There are 7 hidden switches. A switch that is on adds its own fixed numbers to the row, and there is some noise. The rows also spread widely along 11 directions, which tell nothing about the answers.
In the rows, 128 means zero.
Some rows, each with its switches (1 for on, 0 for off) after it:
[ 93 111 127 166 128 125 103 113 129 144 142 153 100 138 164 108 139  59
 169 142 101 174  94 210 149 142 135 107 172 141 142 142  98]	0 1 0 1 1 0 1
[110 145 138 141 118 105 134 129 161 189 115  83 111 150 115  95 175 124
 166 158 160 147 138 137  67  81 144 125  85 123  53 106 117]	0 1 1 1 0 0 1
[153 147 173 118 145 132 156 112 148 120 150 114 122 111 146 104 119 118
 139 128 130 104 119 128 123  92 156 154 122 100 115 109 148]	0 1 1 0 1 0 1
[130 159 159 112 130 121 120 124 125 122 113 129 116 128 109 188 145 153
  95 131 111  95 159 132 152 173 117 135 122 108 111 131 103]	0 1 1 1 0 0 1
[147 127 166  99 161 146 148 122 124 103  94 136 144 111 108 145 125 132
 128 166 170 152 144 120  98 130 118 159 118 123 108  96 122]	1 1 1 1 0 0 1
[136  88 130 129 166 115 104 108 140 125 154 125 101  95 149  88 107  99
 142 134 136 162  95 174  86 114 144 131 140 120 140  99 165]	0 1 0 1 0 0 1
[106 131 129 123 135 110  99 138 135 112 111 107 125 126 132 116 119 144
 159 152 117  95 136 106 107 118 133 144 106 139  97 145 127]	1 0 0 0 0 0 1
[140 133 103  99 132 106  71 123 145 104 152 164  82 134  96 105 139 120
 127 142  89 128  75 112  99 170 106 159 132 115 148 163 170]	0 1 0 1 1 1 1
[103 115 173 108 131 114 135 114 113 135 116 113 124 134 162 145 131 103
 152 144 143 125 134 179 145 111  93 128 141 146  98 138 108]	1 0 1 1 0 0 1
[121 134 122 102 100 104 111 131 149 179 163 115  91 169 118 130 159 159
  95 108  89 106 113 149 149 146  98  89 133 113 139 163 178]	0 0 0 1 0 1 1
[153 149 176 143 117 137 163 109 135 144 117 114 155 144 142  69 152  96
 174 129 134 135 135 146 149 122 122 117 163 130 110 101 120]	0 1 0 0 0 1 1
[ 95 130 109 166 128 121  98 148 138 128 102 105 119 130 178 142 127 126
 156 147  85  89 147 139 120 127 204 117  92 140 109 150  71]	0 0 0 0 1 0 0
[140 135  97 181 149 153 124 132 167 128 158 147  97 118 113 108 128 117
 127 123  86 159 106 146 104 156 191 123 123  94 160 101 138]	0 1 1 0 0 1 0
[116 146 140 126 129 151 158 147 152 127 117 118 139 159 171 106 130 103
 182 163 144 131 100 138 116  63 166 151  98 141 102 170 114]	0 1 1 1 1 0 0
[ 99 119 163 137 172 120 122  66 116 147 164 130 107  88  76 122 111 134
 122 134 158 184 141 171 108 121  87 153 160  92  91  62 174]	0 0 0 0 0 0 1
[125 158 153 103 120 119 123 152 138 161 127  85 118 154 154 161 150 159
 110 139 108  78 139 132 135 103 171 116  73 131 107 158 114]	0 1 0 1 0 1 1
[158 161 159  98 114 141 157 137 139 121 117 118 141 156 111 126 146 154
 120 127 118  97 138 107 153 141 106 129 132 116 127 138 144]	1 1 1 0 0 1 1
[147 141 157  75 109 126 165 133 138 171 142 125 109 165 124 156 175 153
  79 125 126 114 131 140 145 136 106 102 120 108 146 138 158]	1 0 1 0 1 1 1
[134 129 178  58 105 104 152 127 105 145 102  99 136 171 183 142 164 103
 147 143 166 115 119 173 131  99  67 129 132 162  98 171 119]	0 1 1 1 0 1 0
[128 146 123 197 117 102 113 102 175 179 167 108  81 127 112  69 176  92
 158 119  92 145 121 163  99 137 155 112 129  96  84  84 125]	0 1 1 1 0 1 0
[107 136 136 145 146 156 139 139 141 139 118 125 134 142 147 121 123 118
 156 162 130 153 119 152 128  91 180 130 110 132 120 141 110]	0 1 0 1 1 0 1
[102 127  95 153 116 107 100 124 166 150 148 118  80 145 107  89 146 123
 147 126  96 141 103 155 107 128 131 118 130 109 118 144 157]	0 1 1 1 1 0 1
[135 121 140 146 147 158 127 147 130 106  93 139 147 124 154 137 122 117
 141 154 111 130 144 141 145 155 170 115 131 139 144 125  82]	1 1 0 1 0 0 1

New rows, each followed by its switches (1 for on, 0 for off):
[107 108 130 126 118 117 110 140 125 137  86 107 128 146 155 136 142 131
 141 149 110 108 152 151 140 145 133  98 126 149 114 144  93]	1 0 0 1 1 0 1
[159 101 101 122 149 153 136 151 158 105 135 118 113 123 138 123 107 160
  96 113  94 110 119 125 113 148 172 110 111 106 178 120 171]	1 0 1 0 0 1 0
[163 134 167 118 151 159 177 127 159 163 155 160 134 134 136  95 147 104
 139 157 170 176 101 126 100  92 154 136 119 108 137  97 160]	0 0 0 1 0 0 1
[130 167 149  80  84 118 150 153 140 176 100 140 129 201 121 148 204 129
 132 160 163 133 126 117 117 128  82 119 112 136 106 178 118]	0 1 1 1 0 0 1
[132 162 212  94 109 133 186 117 108 166  91 106 152 166 156 156 177  99
 144 153 163 125 152 173 165 102  99 123 132 144  82 130  75]	0 1 1 1 1 1 1
[179 141 142 118 110 150 161 168 163 143 134 172 122 159 167 137 175 105
 113 136 104 108 114 112 150 163 158  98 120 116 179 149 115]	1 0 1 1 0 0 1
[119 159 180 144 150 112 114 103 128 102 125 125 116  98 142 135 120  90
 170 146 115  97 133 137 128 119 141 176 120 123  71 119  80]	0 1 1 1 0 0 1
[140 108 129 112 150 119  87 132 116  51  86 151 122 111 172 140  99  85
 171 145  93  90 106 132 121 168 120 170 130 157 130 162  90]	0 0 1 1 0 1 0
[156 101 154  96 138 110 126 110 128 127 149 125 110 123 177  93 140  81
 141 140 130 139  89 172 112 118 120 126 144 139 136 127 148]	1 1 0 1 1 1 0
[112 110 129 121 147 149 130 133 132 124 110 114 143 144 142 100 105 127
 164 148 150 161 110 159 118  97 127 127 139 145 127 144 149]	0 1 0 1 0 0 1
[ 96 133  90 112 136 137 119 155 141 148 103 118 101 152  90 181 140 184
  90 155 133 149 139 131  86 137 156 120  82 110 134 144 131]	0 1 1 0 1 0 1
[123 107 109 130 131 109  88 122 134 141 116 149 102 138 104  88 163  89
 155 164 133 185 103 155  75 162 102 124 137 141 122 114 129]	1 1 0 1 0 1 1
[151 107 103 120 135  98  71 156 157 128 140 142  79 126 180 113 143  94
 140 139  79  98  85 125  82 150 180 122  87 137 155 156 125]	0 0 0 1 0 1 1
[130 139 146 113 121 117 131 117 136 149 162 133 115 139 130 123 153 132
 119 131 126 120 125 132 130 135 102 123 141 112 121 136 159]	1 0 0 0 0 0 0
[137 184 179 125 130 167 165 129 132 112  98 161 154 146  85 160 147 136
 136 160 120 116 155  94 167 158 112 162 122 116  97 127  91]	1 0 1 1 0 1 1
[103 131 116 142 146 130  94 143 140 115 137 159 108 131 161 118 117  92
 174 160 106 130  90 129  98 115 171 157 105 139 134 165 114]	0 0 0 0 0 0 1
[159 118 144 126 140 119 132  95 146 128 157 125 119 116 112  60 136 116
 146 125 130 138 116 125 105 133  97 136 157 108 117  88 185]	1 0 0 0 0 1 0
[131 105  77 156 152 136 101 138 175 138 138 109  93 121  78  74 124 160
 121 143  96 160 112 122  72 139 182 114 101 101 139  98 174]	1 1 0 1 1 1 1
[140 145 163  87 112 119 152 135 144 158 141 156 116 161 136 122 178 101
 144 155 155 134 105 121 115 114  88 138 122 128 113 151 142]	1 0 1 1 0 0 1
[126 128 121 130 117 129 148 124 155 143 131 112 117 149 126 103 144 143
 133 122 122 127 131 135 123 119 123 117 133 107 121 131 159]	0 0 1 0 1 0 0
[116 101 112 121 120 117 121 121 122 123  88 104 129 140 118 142 129 162
 118 117 128 124 163 152 129 169  84 104 153 126 124 128 137]	0 0 1 0 0 0 0
[121 144 144 114 120 146 145 130 115 130  94 134 136 157 101 172 139 157
 110 127 114 120 160 142 171 174  89 117 148 121 135 135 118]	0 0 1 0 0 1 1
[145 114 137  94 117 115 128 121 129 128 116 127 133 147 126 108 140 144
 126 121 136 114 134 124 134 154  74 114 161 124 139 135 168]	0 0 0 0 0 0 1
[137 137 142 104 130 114 128 144 149 198 160 111  88 140 123 167 174 161
  66 142 116 121 139 138 105 129 168  94  74 101 128 113 145]	1 0 0 1 0 1 1
[156 125 154  99 139 127 123 121 127 102 134 149 127 124 142 104 124 112
 143 135 112 108 107 115 136 150 107 145 147 130 145 133 154]	1 0 0 0 0 1 1
[111 147 115 124 149 137 106 151 158 127 141 123 110 133  98 122 124 162
 130 165 120 131 113  98  84 101 174 152  74 115 108 146 151]	1 1 0 1 0 0 1
[ 86 120  94 153 151 147 107 145 151 123 109 121 109 130  82 145 108 172
 124 150 108 142 144 128 107 137 155 131  95 112 116 127 135]	1 0 1 1 0 0 1
[113 131 114 114 154 160 132 149 137 134 100 130 131 148 111 150 129 156
 127 178 141 156 125 119  87 107 168 147  76 129 115 142 125]	0 0 0 1 1 1 0
[131 106 101  88 105  76  83 151 136 112 105  90  97 149 172 128 135 142
 131 114 101  65 121 134 108 147 115 108 117 146 137 182 142]	0 1 1 0 0 0 1
[139  93 135 106 147  94  97 108 142 101 160 132  80  97 151 113 112 104
 125 117  97 105  95 158 125 143 112 136 147 114 145 130 166]	1 0 1 1 1 0 1
[100 134 131 161 147 141 118 121 139 148 152 144 110 124 114 141 135 126
 124 151 113 157 134 152 125 140 148 127 124 110 114 116 120]	1 0 0 1 0 0 0
[ 86 105 132 101 159 150 129 128 111 103 103 123 145 139 144 124  97 116
 167 178 167 179 103 167 105  75 117 158 129 160 109 163 132]	1 1 0 1 1 0 0
[136 154 174  81 144 129 137 126 123 143 158 150 117 130 135 175 157 125
  97 168 157 139 120 131 110 117 131 152 101 116 114 138 129]	1 1 0 1 0 0 0
[137 158 161 120 153 144 133 118 137  97 119 136 131 122 103 117 115 118
 158 152 130 128 113 115 119 116 127 181 115 118  97 128 130]	0 1 1 1 0 1 1
[139 186 127 171 114 132 133 144 191 176 158 115  91 147  91 108 176 146
 123 131  83 106 130 100 110 127 196 121  73  81  99 112 128]	0 1 1 1 0 1 1
[ 98 134 141 155 150 150 136 118 131 124 119 101 128 127 126 136 108 124
 150 140 119 148 131 178 131 108 148 139 122 127  99 120 111]	0 1 1 1 0 1 0
[111 175 133 130 118 165 145 161 139 126  90 163 156 177 113 119 162 120
 174 193 141 148 122  83 115 117 154 156 101 138 110 166  90]	1 1 0 0 1 0 1
[ 98 131  89 173 121 138 107 149 160 145 113 127 103 156 104 118 138 132
 151 136  82 138 125 143 123 152 154 110 114 121 127 140 116]	0 0 1 1 0 1 1
[ 65 173 150 190  97 150 161 100 146 142 155 139 135 173 123  61 141  75
 224 135 105 153 105 163 186  89  89 147 187 126  74 163 120]	1 0 1 0 1 0 0
[132 171 126 124  99 130 129 155 151 133 119 147 119 165 110 141 172 144
 126 142 103 103 134  95 132 165 130 124 115 114 129 158 114]	1 1 1 0 0 0 1
[ 75 140 123 166 108 126 111 134 134 159 112  94 125 167 134 119 135 135
 161 133  98 128 145 173 160 124 136  93 141 140 100 157 102]	0 1 0 1 0 0 1
[138 105 138 102 174 123 114 120 138 132 134 127 105  97 120 124 128 129
 115 174 161 165 117 136  56 108 161 149  93 115 120  91 148]	1 1 0 1 1 0 1
[114 153 160 102 161 138 136 117 130 103 116 114 132 112  79 162 111 178
 120 160 153 114 155  94 105 107 114 186  90 104  64 119 145]	1 0 1 1 0 0 0
[127 135 154 123 137 114 132 109 140 154 163 111 106 119 160 126 139 127
 120 128 121 109 127 147 119 102 156 128 115 107 110 122 144]	0 0 0 0 1 0 0
[164 134 173 111 150 110 106 112 128 105 140 139 115 104 161 113 132  84
 148 140 112 103 104 133 118 136 140 157 125 130 122 121 117]	0 1 0 1 0 1 1
[128 151 157  97 111  85 118 121 132 159 143 121  93 141 148 148 175 111
 124 136 137 106 123 145 103 126 110 133 112 121 102 141 118]	0 1 1 0 0 0 1
[115 140 125 142 121 137 121 148 147 150 126 125 115 154 150 135 145 130
 129 144  97 122 121 146 141 127 177 105 114 127 138 157 108]	0 1 0 1 1 0 1
[124 156 123 148 130 112 121 122 162 171 136 126  90 135  83 122 176 130
 132 153 125 143 133 116  69 132 143 143  83 101  75 101 126]	0 0 1 1 0 1 0
[163 157 182  70 118 109 144 103 137 120 151 133 114 145 128 112 148 112
 130 125 124  96  97 126 148 119  74 161 148 113 116 152 168]	0 1 1 1 1 1 1
[136 145 132  91 122 171 160 156 139 131 134 140 149 186 140 121 130 140
 132 142 132 144  88 134 150 103 128 129 129 136 158 190 165]	0 1 0 1 0 1 0
[121 124 131 127 107  96 106 123 142 149 111  80 122 151 140  89 144 143
 153 122 120 101 140 143 125 125 111 103 135 135  95 141 142]	0 1 0 1 0 0 1
